There are 4 nested groupings, the coarsest first. Each group lies inside one group of the grouping before and may be the whole of it. The rows also spread widely along 17 directions, which tell nothing about the answers.
(in the rows, 128 means zero)
Known rows, each followed by its group in each grouping:
[114 101 120 119 185 107 130 129 155 165 142 144 132 131 129 143  80 128
 120 107 148 127 152  88 108 135 148 142 131 135 159] -> viz Kat z229 fep
[136 100  92 145 184 110  91 132  75 137 127 164 163 164 107 155 153 100
 111 169 176 156 126 122 117 151 104 155 109 144 126] -> miku zag z801 tofoz
[107  82 130 129 179 120 103 114  92 196  80 163 153 131  75 135 125 119
  92 105 145 154  79  88 144  94 162 144 154 154 157] -> Ginug famer z317 Kag
[108  41 107 142  96 122 119 143 123 110  98 118 134 117 144 113 122 130
 145 122 172 154  90 127 172 159 188  99 165 154 147] -> Ginug liru z304 podi
[146 106 111 109 134  96 105 136 135 135 126 180 160 120  89  90  62 141
  75 134 105  96 160 107 135 137 161 172 129 106 162] -> Ginug reruv z267 poti
[120 150 135 149  97 145 108 130 117 116 118 104  68 153 161 129 182 149
 188 121 143 155 126 179 132 150 132 122 155 145  86] -> miku dize z281 gak
[150 129 113 108 116 135  97 118  95 123 113 122 160 153 137 132 112  91
  96 143 112 119 136 145 137 113 115 101 141 141 156] -> Ginug reruv z267 per
[127 124 116  95 105 130 137 130 115 127 155 130 125 130 131 102  81 117
  61 111 105 120 119 141 136 170 149 139 135 107 156] -> miku zag z330 taki
[134  82  90 142 164 108 110 143 160 158 112 117 117 120 151 135 115 117
 161 129 108 121 143  74 127 139 169 179 167 124 155] -> viz Kat z985 sos
[121 130 102 102 113 100 136 147  98 157 134 127 112  84 105 144 128 120
 144 119 135 113  91 166 112 128 164 112 130 126 188] -> Ginug famer z42 Dise
[145 109 100 152 166 157 131 145 140  85 159  94 118 113 112 134 164 149
 137 117 100 115 117  53 162 168 139 153 111 110 135] -> miku zag z330 Linud
[122 134 133 126 159  88 123 132 130 159 113 145 124 113 106 140 125 156
 130 143 138 118 152 117 100  62 121 135 144 134 126] -> viz Kat z985 mim
[117 110 106 137  96 139  85 133 118 126 146 116 122 136 137 134 131  95
 122 119 143 132 123 155 117 153 155 147 132 129 175] -> viz zak z859 kebi
[ 90 131 116 111 145 167 137  96  90 124 132 149 177 168 144 142 121  60
  83 110 137 158  92 141 204 141 152 137 124 157 142] -> miku zag z365 vok
[148 119 109 144 127 147  92 103 100 113 109 110 149 171 145 132 163 138
 129 156 142 126 135 109 120 108  85 120 141 156 107] -> Ginug famer z317 Fefez
[110 110 134 108 120 163 177  91 160 105 155 109 157 129 193 114 108 149
  80 105 175 142 122 149 165 153 149  56 165 159 126] -> Ginug liru z405 figof
[114 168  89 113 136 139 175 135 109  92 195 110  84 138 169 155 125  81
 148 118 130 140 113 151 133 201 123 129 102 136 151] -> viz Kat z985 sos
[119 157 130  94 115 155 157  98 152 120 132 146 158 140 176 134 102 122
 131 116 116 112 143 169 176 144 148 144 119 127  95] -> Ginug liru z304 podi
[131  83 118 113 111 109 119 113 151 153 140 109 123 102 159  82 100 179
 108 120 135 112 136 165  86 162 163  70 184 108 150] -> miku zag z801 tofoz
[109 166 124 140 162 129 104 117 123 126 141 170 132 165 103 126 138 133
 123 129 144 134 164 126 141 105 133 181 116 148 124] -> miku zag z330 taki
[130 145 120 109 150 114 124 132 103 146 134 139 130 136 124 151 129 114
 123 136 130 129 132 161 116 131 123 123 121 126 136] -> miku zag z330 Linud
[151 175 149 139 173 142 105 131  89 115 158 130 137 119  76 162 181 110
  68 140 108 143 128 150 126  87  98  95 119 124 148] -> viz zak z859 kebi
[123 132 109 125 114 107  95 138  73 121  91 115  90 162 105 132 123 123
 191 137  83 103 119 114 100 105  93 121 104 132 126] -> Ginug reruv z267 poti
[120 134  99 128 146 119 110 126 126 145 138 146 139 121 118 121 134 114
 108 133 112 122 136 139 128 112 163 167 149 123 167] -> Ginug famer z42 Dise
[102 154 151 104 149 147 128 112 151 136 122 141 154 141 126 170 107 124
 182  89 146 113 150 157 164  94 154  87  99 158 139] -> Ginug liru z304 podi
[158 167 133 110 120 112 139 133 133 114 150 135 146 105 112 121 136 188
  66 161 127  92 171 140 109  92  90 141 128 105  99] -> miku dize z281 gak
[122 111 181 148 129 148  86 128 144 107 123 121  93 162 127 117 119 158
 116 116  78 148 151 144 115 137 120 129 132  85  75] -> viz Kat z985 mim
[127 121 120 135 158 117 144 157 139  99 133 146 134 146 166 148 125 104
 116 155 136 171 156 161 165 157 146 152 148 133 103] -> Ginug famer z42 Dise
[185 150 115 104  76 133 108 133 118 121 118 141 128 136 157 112 115 125
 130 142 112 106 149 177 160 191 148 151 146 119 117] -> miku zag z365 vok
[ 96 148 114 135 167 132 118 102 100 162 107 104  81 161 121 124 147 133
 190  97  91 119 108  88 111  92 122 118 140 152 130] -> miku zag z801 tofoz
[ 69 182 101 122 114 149 157  81  95 102 155 154 127 158 128 116 148 137
 142 126 126 116 103 138 143 116 110 185  81 137  96] -> Ginug famer z317 Fefez
[109 110  96 132 142 103  77 116  63 157  80 129 118 169 120 134 138  93
 190 154  48 114 102 140  88 104 109 140 117 102 118] -> Ginug famer z42 Dise
[100 184 115 106 199 109 158  84 114 150 155 132 127 134 144 120 119 107
 110 137  47 116 142 141 103  68 109  93 152 116 140] -> viz Kat z985 sos
[142  97 121 141 155 125 107 150 171 109 123 140 148 127 123 131 112 150
 121 136 128 121 172  91 150 137 150 172 132 120 126] -> Ginug reruv z267 poti
[146 127 146 127 136 141  98 143 131 150 110 130 114 159 116 136 115 129
  92 103 150 142 148  99 145 126 141 166 152 154 134] -> miku zag z330 Linud
[149  94 111 106 174 122  90 103  59 137 106 145 161 225  97 136  46  98
  96 133 100  99 134  20  92 133  38 134  69 140 115] -> viz Kat z985 sos
[154 119 138 156 177 166  86 143 133 141 126 127 103 154 107 162 163 125
 111 102 157 165 130  84 134 165 130 182 130 148 128] -> Ginug reruv z267 poti

New rows, each followed by its group in each grouping:
[142 132 126 126 131 111 144 134  91 104 145 153 125 109 131 139 156 134
 110 169 137 155 105 192 132 171 116 115 122 107  92] -> viz Kat z985 sos
[160 151 136 103 122 123 105 135 159 157 124 132 129 134 161 149 104 117
 129 123 148 122 184 187 120 129 153 113 163 147 151] -> Ginug liru z304 podi
[115 125 115  87  54 107 148 137 133 112 116 103 110 142 171 118  62 143
 152 126 121  84 148 148 109 127 116 119 121 128 115] -> Ginug liru z304 podi
[104 139 101 138 190 121 116 101 128 156 156 134 164 111 110 150 174 142
 111 140 171 124 138 129  91  61 129 112 141 152 174] -> Ginug famer z42 Dise
[142 145  99  89 123 124 130  72  84 165 119 140 128 138 125  81  98 146
 105 117  95  86 103 109 101 132 110 111 142 136 141] -> Ginug reruv z267 poti
[129 161 114 101 171 114 132 106 120 154 120 135 145 143 148 146  98  87
 163 121  85 106 150 138 140  96 137  87 139 148 156] -> viz zak z859 kebi
[104 117 127 128 111 145 128 109 107 111 137 113 127 120 137 110 146 122
 107 113 135 150  95 172 152 123 159  60 163 146 156] -> Ginug liru z304 podi
[128 140 110 122 144 139 148 107 131 113 130 134 139 133 154 123 119 119
 152 125  99 117 130 110 179 136 146 133 133 135 123] -> viz Kat z229 fep
[ 94 102 116 149 133 115 107 155 111 119 136 134 121 114 108 157 163 115
 154 128 174 165 106 176 135 130 171 114 130 142 170] -> Ginug famer z317 Fefez
[108 133  83 110 138 109 147 141 118 143 164 130 117 131 136 131 103 101
  93 117 173 129 131 110 119 147 148 161 140 159 188] -> miku zag z365 vok
[ 94 149 124 102  86 141 132  88  79 134 122 148 120 156 108 114 109 153
 161  93 171 108  89 142 130 128 126 104  92 169 129] -> Ginug famer z42 Dise
[105 174 176 147 120 141 141 112 115  70 137 152  83 139 102 108 157 193
 162 125 101 142 123 166 155 127 114 113  97 110  45] -> viz Kat z985 sos
[163 122 112 146 133 115 105 119 124 128 145 122  88 118 143  90 152 166
 128 150  94 123 139 138  86 172 124 128 162  96 114] -> viz Kat z229 fep
[121 129  91 122  89  98 174 128  95 100 121 122 122  84 114 100 151 179
 126 153 163 105  93 108 146  91 125 108 146 160 127] -> Ginug liru z304 podi
[155 155 132 116 140 114 128 115  98 168  91 155 109 128 107 113 137 150
 119 126 116 131 114 124 139 108 136 138 167 151 117] -> Ginug famer z317 Fefez
[ 58 145 156 144  89 146 133 121 102  62 155  86 119 122 131 141 176 129
 118 138 133 158 106 210 136  52 118  38 136 133 134] -> viz Kat z985 sos
[165 110 137 105 122 151  94 148 155 163 107  98 151 111 140 163 111  98
  82 108 120 121 142 132 144 117 162 131 169 128 180] -> Ginug reruv z267 per
[131 148 110 134 147 115  78 138  93 135  77 131 173 169 119 196 161  96
 193 177 139 109 162 135 136  42  89 146 101 157 113] -> miku zag z801 tofoz
[124 186 149 130 158 154 119 126 107 145 143 125  74 143 118 165 159  95
 150  96 101 155 113 160 134 136 134 135 125 133 135] -> viz Kat z985 sos
[131 110 115 130 120 116  91 112  88 161 100 158 121 103  88 117 158 152
 172 123 141 123  82 162 121 149 163 117 126 125 142] -> Ginug reruv z267 per
[ 97 148 128 147 129 126 114 140 143  68 153 133  97 167  98  86  99 161
 133 113  86 110 178  88 148 108 135 162 110 121 125] -> miku zag z330 taki
[133 146 140 127 131 129 143  89 118 124 144 168 145 116 122 109 149 186
  94 141 193 139 125 155 136 128 123 107 141 153  98] -> viz Kat z985 sos
[138 137 126 123 163 134  94 119 102 146 120 130 127 172 107 121 111 114
 103 111  89 121 144  91 127 113 112 131 135 134 140] -> miku dize z281 gak
[120 167 116 141 136 120 139 165 145  99 136 137  98 147 129 150 129 117
 154 129 145 135 168 114 161 110 140 183 124 161 131] -> Ginug liru z405 figof
[121 173 119  90 142 140 164 103 115 138 153 146 134 134 138 138 110 116
 101 113 115 113 121 146 135 139 120 141 106 128 121] -> Ginug liru z304 podi
[149 139 117 122 158 136 127 122 140 163 148 149 153  80 130 140 176 129
  75 140 133 142 119 175 149 146 176 165 166 104 143] -> miku zag z330 taki
[166 155 139  78  96  81 146 145 113 158 106 161 121  92 123 135  80 135
 144 129 154 111 136 191 145 128 162  75 154 153 157] -> viz Kat z985 sos
[171 115 155 100  72 106 120 166 196  86 128  97 155  95 174 125  88 186
 122 166  83  79 215 205 126 122 133  82 153  64  93] -> miku dize z281 gak
[154 135 150 129 181 153 132 113 166 155 128 134 110 150 137  98  93 139
  32  96  81 141 159  42 152 124 139 195 188 127 113] -> viz Kat z985 mim
[111 104 163 141 155 121 112 111 155 115 123 173 134 157 112 101  87 184
 134 110 139 133 164 114 137 142 140 124 115 128  82] -> viz zak z859 kebi
[182  74 151 138 154 148  83 141 137 123  99 114 161 144 136 148 134 131
  75 145 111 146 146 118 139 144 117 110 155 111 100] -> Ginug liru z304 podi
[168 171 122 119 198 120 125 124 117 131 137 150 109 154 135 137 125 114
 165 135  62 129 159 152 131 171 122 106 129 116 117] -> Ginug famer z317 Kag
[190 103 102 162 121 145  74 164  98  95 133 130 108 129  86 126 167 133
 105 140 149 141 118  89 143 198 131 177 122 129 148] -> Ginug reruv z267 per
[110 113 134 137 141 145  96 105 117 153 109 119 118 149 139 110 136 104
 105 101 120 162 116 147 143 105 168  90 193 158 161] -> Ginug liru z304 podi
[122 147 128 126 117 131 131  98 157 112 153 165 129 144 161  73 112 164
  80 138 121 130 171 170 130 154 145 165 155 113  89] -> Ginug liru z304 podi
[125 113 135 112 149 134 162 163 162 102 144 103 128 133 161 172  99 120
 105 124 128 136 153 117 140 146 119 138 117 120 107] -> Ginug liru z304 podi
[ 80  89 137 127 103 126 138 132 128 120 127  96 129  99 132 143 132 142
 128 120 143 133  97 143 129  91 147  91 136 122 142] -> viz Kat z229 fep
[122 161 155 120 176 155  94 102 111 170 118 129 115 174 115 151 131 108
 126  92 103 142 134 140 112  97 122 104 137 148 139] -> Ginug famer z42 Dise
[117 120 117 114 117 116 139 139 170 116 119 124 137  98 155 138 113 147
 180 132 108 101 150 159 149 129 168 131 129 106 125] -> Ginug reruv z267 per
[140 116 133 146 197 146 122 144 122 124 144 122 138 129 107 156 163 122
  77 122 135 164 126  95 156 132 128 124 144 135 133] -> miku dize z281 gak
[122 134 110 105 127 130 164 126 125 137 126 101 106 120 170 143 127 117
 143 117 122 127 108 138 137 139 137 110 151 143 129] -> Ginug liru z304 podi
[155 122 126  96 117 138 107 100 111 170 131 124 120 145 161 134 103 117
 110 121 112 117 120 160  85 179 113 126 133 104 120] -> viz Kat z985 mim
[100 135 150  91 103 134 138 113 136 175 105 131 118 124 139 141 100 146
 115 101 130 117 114 158 109 116 135 156 126 116 106] -> Ginug reruv z267 per
[118 155 116 116 136 132 130 101  90 157 115 106 104 150 133 120 139 125
 115 118 108 123 108 114 104  80 107 110 162 157 139] -> Ginug famer z42 Dise
[154 150  87 131 121 129 128 110 125 124 157 147 130 127 141 100 134 136
  92 139 151 113 143 106 132 156 134 182 148 147 142] -> viz zak z859 kebi
[ 91 113  94  93 155 130 127  53  83 191 104 168 191 156 149 112 103  92
 104 126 114 120  85 145 132 111 144 127 142 139 139] -> Ginug famer z42 Dise
[119 120 138 143 141 124 103 146 136 120 115 129 107 165 141 143 129 134
 162 123 159 153 160 141 136 137 140 123 142 155 115] -> miku zag z365 vok
[131 129 116 106 149 104 152 150  96 141 109 105 119 125 144 160 129 106
 143 134 127 138 114 138 141 112 121  74 153 151 137] -> miku dize z281 gak
[128 103 126 152 125 150  74 119 123 121 121  92 131 153 149 147 171 126
 138 136 152 144 138 153 102 111 117  90 151 145 134] -> Ginug liru z304 podi
[100 187 143 111 143 156 119 113 138 127 169 138 111 136 108 153 129 119
 157  89  90 107 140 179 122 130 142 133  76 103 142] -> Ginug liru z304 podi
[ 73 164 100 119 150 108 153 122  89  99 158 136 117 139 102 162 141 139
 184 143 134 104 118 135  88 106  76 132  42 123 112] -> Ginug reruv z267 per
